The rows of each matrix lie in a flat space through zero, up to rounding. After each matrix: how many dimensions does the smallest such space have?

[[ 17  10   1  -2  -7  -5  22  25   0   9  -9 -46  13 -19  -9   3  31  15
   18]
 [ 10  27  44 -26   1  32  -5  -6  -2 -17 -46 -25  -5 -15  21  15 -14 -43
   19]
 [  1  44   5 -15 -26  -2 -30 -47  50   8 -12 -19  -1  22   0   5  12  70
  -83]
 [ -2 -26 -15  60 -20  11 -23  21 -26 -11  23  -7  26 -29  14  14  32  70
  -25]
 [ -7   1 -26 -20 -22 -31  23 -39   9   9  24  -1  -5  36   0 -33 -28  -9
  -15]
 [ -5  32  -2  11 -31  22   8  25   9   3   9  -6   9  -6   9 -33 -52   7
   -3]
 [ 22  -5 -30 -23  23   8  34 -17 -11 -20  -3  20 -13  -1 -37 -15  12 -20
   59]
 [ 25  -6 -47  21 -39  25 -17 -76 -11 -15   6  -7  -8 -32   4 -37 -28  16
  -27]
 [  0  -2  50 -26   9   9 -11 -11  -7   9  13 -22  20  22  23  23  48 -11
   -6]
 [  9 -17   8 -11   9   3 -20 -15   9  39  41  -6  15  19   7  -5   1  -7
   -4]
 [ -9 -46 -12  23  24   9  -3   6  13  41  32  46  14  54  15  13 -17   1
  -29]
 [-46 -25 -19  -7  -1  -6  20  -7 -22  -6  46  -3 -10  14  14 -36 -14  -3
   -1]
 [ 13  -5  -1  26  -5   9 -13  -8  20  15  14 -10  -3  14 -18  -8  28  35
  -23]
 [-19 -15  22 -29  36  -6  -1 -32  22  19  54  14  14  30  44  20  25 -36
   13]
 [ -9  21   0  14   0   9 -37   4  23   7  15  14 -18  44   6 -10  -9   4
  -24]
 [  3  15   5  14 -33 -33 -15 -37  23  -5  13 -36  -8  20 -10  -9  44  48
  -42]
 [ 31 -14  12  32 -28 -52  12 -28  48   1 -17 -14  28  25  -9  44  16  65
  -20]
 [ 15 -43  70  70  -9   7 -20  16 -11  -7   1  -3  35 -36   4  48  65  35
  -16]
 [ 18  19 -83 -25 -15  -3  59 -27  -6  -4 -29  -1 -23  13 -24 -42 -20 -16
   -2]]
  15

[[-38   1  30 -13  -4 -12  -8  25  19   3 -23   0  21  15 -21 -25 -19  17
  -27]
 [  1  30  11   9  19   0  12   5 -11  12  18 -20   3  -2  12  -2  18  12
    7]
 [ 30  11  28   7 -30 -17   3 -18   4   7  -5   5 -13 -11 -11  28 -18   6
   16]
 [-13   9   7  21  10 -10  12  -1   9  23 -15   9  13  -5  29 -14  -9   1
   -3]
 [ -4  19 -30  10  28  48  14  19 -31   4  16 -12  21 -57  25 -25   0 -19
  -14]
 [-12   0 -17 -10  48  -6 -29  18 -21 -15  -5  -3  -9 -13  60  10 -13  17
  -20]
 [ -8  12   3  12  14 -29  -2 -11 -11  17  -2 -39   7 -24  46 -29 -11  18
   12]
 [ 25   5 -18  -1  19  18 -11  69 -23   3   7  -2  17 -32  73   2 -17   1
  -21]
 [ 19 -11   4   9 -31 -21 -11 -23   2  16  21 -26 -12   9   3  -1   2   5
   11]
 [  3  12   7  23   4 -15  17   3  16  33 -15  21   2  16   2  11  24  -2
   15]
 [-23  18  -5 -15  16  -5  -2   7  21 -15  21  11  32  -2  35  10 -18  23
   -7]
 [  0 -20   5   9 -12  -3 -39  -2 -26  21  11 -16   3 -31  14 -10 -24   5
  -12]
 [ 21   3 -13  13  21  -9   7  17 -12   2  32   3   2   9  13  12  21  23
   64]
 [ 15  -2 -11  -5 -57 -13 -24 -32   9  16  -2 -31   9 -56  11  -2 -32 -12
  -30]
 [-21  12 -11  29  25  60  46  73   3   2  35  14  13  11 -17 -52 -15  21
   -1]
 [-25  -2  28 -14 -25  10 -29   2  -1  11  10 -10  12  -2 -52  -2  -6   5
  -38]
 [-19  18 -18  -9   0 -13 -11 -17   2  24 -18 -24  21 -32 -15  -6  35 -14
   -7]
 [ 17  12   6   1 -19  17  18   1   5  -2  23   5  23 -12  21   5 -14  -9
   -5]
 [-27   7  16  -3 -14 -20  12 -21  11  15  -7 -12  64 -30  -1 -38  -7  -5
   28]]
  13

[[ 20  -7  -3  14 -41 -17  -4   2  -2 -41  -3   1  16   6  15 -20 -37   8
   -9]
 [ -7  20 -10   7  44 -16  14   1  27  19  21   9 -12 -28  16 -20   9   5
  -22]
 [ -3 -10  49  -9 -28  38   6 -17 -36   8 -30   7 -31 -10  -1  12   4  28
   26]
 [ 14   7  -9  -6 -14 -22   4   9 -18 -11   1  -6  19  15   4  21 -21  -9
    2]
 [-41  44 -28 -14 -46 -37 -40  31  18  10  26 -29  23  -2  -3 -24 -11 -18
  -21]
 [-17 -16  38 -22 -37 -44   1  13  30 -41  20 -54   7  -3  27 -43 -44   2
   13]
 [ -4  14   6   4 -40   1 -29  -9   3   1  -1 -15  -8   2 -20 -16  16  -3
   -5]
 [  2   1 -17   9  31  13  -9  24  11  -5  17  27  11   6  13  -8  30 -17
  -11]
 [ -2  27 -36 -18  18  30   3  11 -35  48   6   2   7 -12 -18  42  20  -7
   -4]
 [-41  19   8 -11  10 -41   1  -5  48  51   5 -20 -10 -52  -3 -38 -10 -11
  -16]
 [ -3  21 -30   1  26  20  -1  17   6   5  34   3  -1 -18  14 -16  19  10
  -22]
 [  1   9   7  -6 -29 -54 -15  27   2 -20   3  -4  32  28  12   3 -19 -34
    3]
 [ 16 -12 -31  19  23   7  -8  11   7 -10  -1  32  22  19  -2   6  14 -22
  -11]
 [  6 -28 -10  15  -2  -3   2   6 -12 -52 -18  28  19  52  15  21 -31  11
   12]
 [ 15  16  -1   4  -3  27 -20  13 -18  -3  14  12  -2  15  -5   7  48 -11
   -2]
 [-20 -20  12  21 -24 -43 -16  -8  42 -38 -16   3   6  21   7 -36 -35   1
   -3]
 [-37   9   4 -21 -11 -44  16  30  20 -10  19 -19  14 -31  48 -35 -65  16
   -8]
 [  8   5  28  -9 -18   2  -3 -17  -7 -11  10 -34 -22  11 -11   1  16  12
   13]
 [ -9 -22  26   2 -21  13  -5 -11  -4 -16 -22   3 -11  12  -2  -3  -8  13
   17]]
  10

[[ -2  10   3   4   4   8   6   0  -8   2  10  -3   5  -4  -3  -1  -8  -3
    2]
 [ 10 -53 -15 -21 -24 -39 -30   2  43  -9 -52  15 -29  19  19   2  47  14
   -8]
 [  3 -15  -9 -10   7 -24 -20  -6  11  -9 -26  10   2  14 -11   9   7  16
  -20]
 [  4 -21 -10 -13   5 -29 -24  -6  16 -10 -32  12  -1  17 -10  10  12  18
  -22]
 [  4 -24   7   5 -56  24  24  24  23  15  12 -12 -47 -21  63 -28  40 -32
   54]
 [  8 -39 -24 -29  24 -67 -58 -19  29 -25 -72  28  10  41 -36  28  17  46
  -60]
 [  6 -30 -20 -24  24 -58 -49 -18  22 -22 -60  24  12  35 -34  25  11  40
  -53]
 [  0   2  -6  -6  24 -19 -18 -11  -3  -9 -16   9  18  14 -28  14 -11  19
  -29]
 [ -8  43  11  16  23  29  22  -3 -35   6  40 -11  26 -13 -20   1 -39  -9
    3]
 [  2  -9  -9 -10  15 -25 -22  -9   6 -10 -25  11  10  16 -20  13   0  19
  -27]
 [ 10 -52 -26 -32  12 -72 -60 -16  40 -25 -80  29  -2  42 -24  24  31  44
  -54]
 [ -3  15  10  12 -12  28  24   9 -11  11  29 -12  -6 -17  17 -12  -5 -20
   26]
 [  5 -29   2  -1 -47  10  12  18  26  10  -2  -6 -42 -12  51 -21  40 -21
   39]
 [ -4  19  14  17 -21  41  35  14 -13  16  42 -17 -12 -25  28 -19  -4 -30
   40]
 [ -3  19 -11 -10  63 -36 -34 -28 -20 -20 -24  17  51  28 -72  34 -40  40
  -66]
 [ -1   2   9  10 -28  28  25  14   1  13  24 -12 -21 -19  34 -18  11 -25
   37]
 [ -8  47   7  12  40  17  11 -11 -39   0  31  -5  40  -4 -40  11 -49   4
  -17]
 [ -3  14  16  18 -32  46  40  19  -9  19  44 -20 -21 -30  40 -25   4 -36
   51]
 [  2  -8 -20 -22  54 -60 -53 -29   3 -27 -54  26  39  40 -66  37 -17  51
  -75]]
  2

[[ 38  21  14 -11  33  18   8 -17  -6   0 -37  -3  -8  -2  -3 -15 -23  21
   32]
 [ 21  -1  -5   4  13   3   4  13  11  -3  -8   6   8   1  14  -3   6   0
  -14]
 [ 14  -5  -9  21 -21  17 -17  -1  -1   1 -27  20  -8 -28  16 -15  -7  -6
  -56]
 [-11   4  21  -1   1   9   3   2  10  21   8  -7  -1   6   3  -6  22  12
    7]
 [ 33  13 -21   1 -10  24 -19   4  39 -26 -51  -1   0   6  -2  -9 -24  -8
    1]
 [ 18   3  17   9  24  55 -23  -2 -11   0 -34   4  28 -12  30 -29   6 -19
  -14]
 [  8   4 -17   3 -19 -23  21   5   0 -12  10   2 -32  -6  -6  13  10 -12
    3]
 [-17  13  -1   2   4  -2   5   3 -17  -6   8  -7  -2  20  10 -21   1   2
  -14]
 [ -6  11  -1  10  39 -11   0 -17 -18  19   7 -11 -21 -41 -31 -24 -18  13
   15]
 [  0  -3   1  21 -26   0 -12  -6  19  29 -16 -10 -25 -18  -5  -4  33   3
  -47]
 [-37  -8 -27   8 -51 -34  10   8   7 -16  29  22 -28 -19   1 -10  -6   8
  -23]
 [ -3   6  20  -7  -1   4   2  -7 -11 -10  22  23 -17   5  -1 -17 -14  13
    5]
 [ -8   8  -8  -1   0  28 -32  -2 -21 -25 -28 -17  25  19  16  -6 -12 -47
    4]
 [ -2   1 -28   6   6 -12  -6  20 -41 -18 -19   5  19  -3  43   3 -30 -36
  -21]
 [ -3  14  16   3  -2  30  -6  10 -31  -5   1  -1  16  43  16   3 -14 -25
  -19]
 [-15  -3 -15  -6  -9 -29  13 -21 -24  -4 -10 -17  -6   3   3  -4  11  18
  -10]
 [-23   6  -7  22 -24   6  10   1 -18  33  -6 -14 -12 -30 -14  11  -5  -7
  -11]
 [ 21   0  -6  12  -8 -19 -12   2  13   3   8  13 -47 -36 -25  18  -7 -30
    4]
 [ 32 -14 -56   7   1 -14   3 -14  15 -47 -23   5   4 -21 -19 -10 -11   4
  -32]]
  13

[[ 32 -10  38  -3  19   2  15 -19  37 -38  -5 -38  61  26  22  -3  36  21
   14]
 [-10   6 -11   5 -12   1 -13  16 -10  24  -6  16 -26  -8  -9   5 -15 -16
   -6]
 [ 38 -11  36   0   3  -5 -12   2  20  -7 -18 -21  39   4  12   5  20  -1
    4]
 [ -3   5   0   6  -8   4 -10  13   4  16  -8   6 -12   2  -4   5  -5 -13
   -1]
 [ 19 -12   3  -8  -7 -17 -19   4 -27  12  -5   7  -1 -33  -5   2 -11  -5
  -10]
 [  2   1  -5   4 -17  -4 -25  22 -16  33 -12  18 -25 -19 -11   8 -18 -22
   -9]
 [ 15 -13 -12 -10 -19 -25 -37  16 -57  36  -7  27 -27 -61 -17   6 -32 -18
  -20]
 [-19  16   2  13   4  22  16   3  39  -6  -2  -8  -1  42   5   1  13  -2
   12]
 [ 37 -10  20   4 -27 -16 -57  39 -21  53 -35  15 -12 -40 -11  18 -18 -39
  -15]
 [-38  24  -7  16  12  33  36  -6  53 -19   9 -11  -3  64   8  -4  19   7
   18]
 [ -5  -6 -18  -8  -5 -12  -7  -2 -35   9   8  16 -19 -30  -9  -2 -19   0
  -10]
 [-38  16 -21   6   7  18  27  -8  15 -11  16   4 -18  29  -1  -6   1   8
    7]
 [ 61 -26  39 -12  -1 -25 -27  -1 -12  -3 -19 -18  46 -34   9   5  11   1
   -5]
 [ 26  -8   4   2 -33 -19 -61  42 -40  64 -30  29 -34 -54 -19  17 -32 -43
  -21]
 [ 22  -9  12  -4  -5 -11 -17   5 -11   8  -9  -1   9 -19   0   4  -2  -5
   -5]
 [ -3   5   5   5   2   8   6   1  18  -4  -2  -6   5  17   4   1   8   0
    5]
 [ 36 -15  20  -5 -11 -18 -32  13 -18  19 -19   1  11 -32  -2   8  -5 -13
   -9]
 [ 21 -16  -1 -13  -5 -22 -18  -2 -39   7   0   8   1 -43  -5   0 -13   1
  -12]
 [ 14  -6   4  -1 -10  -9 -20  12 -15  18 -10   7  -5 -21  -5   5  -9 -12
   -7]]
  3
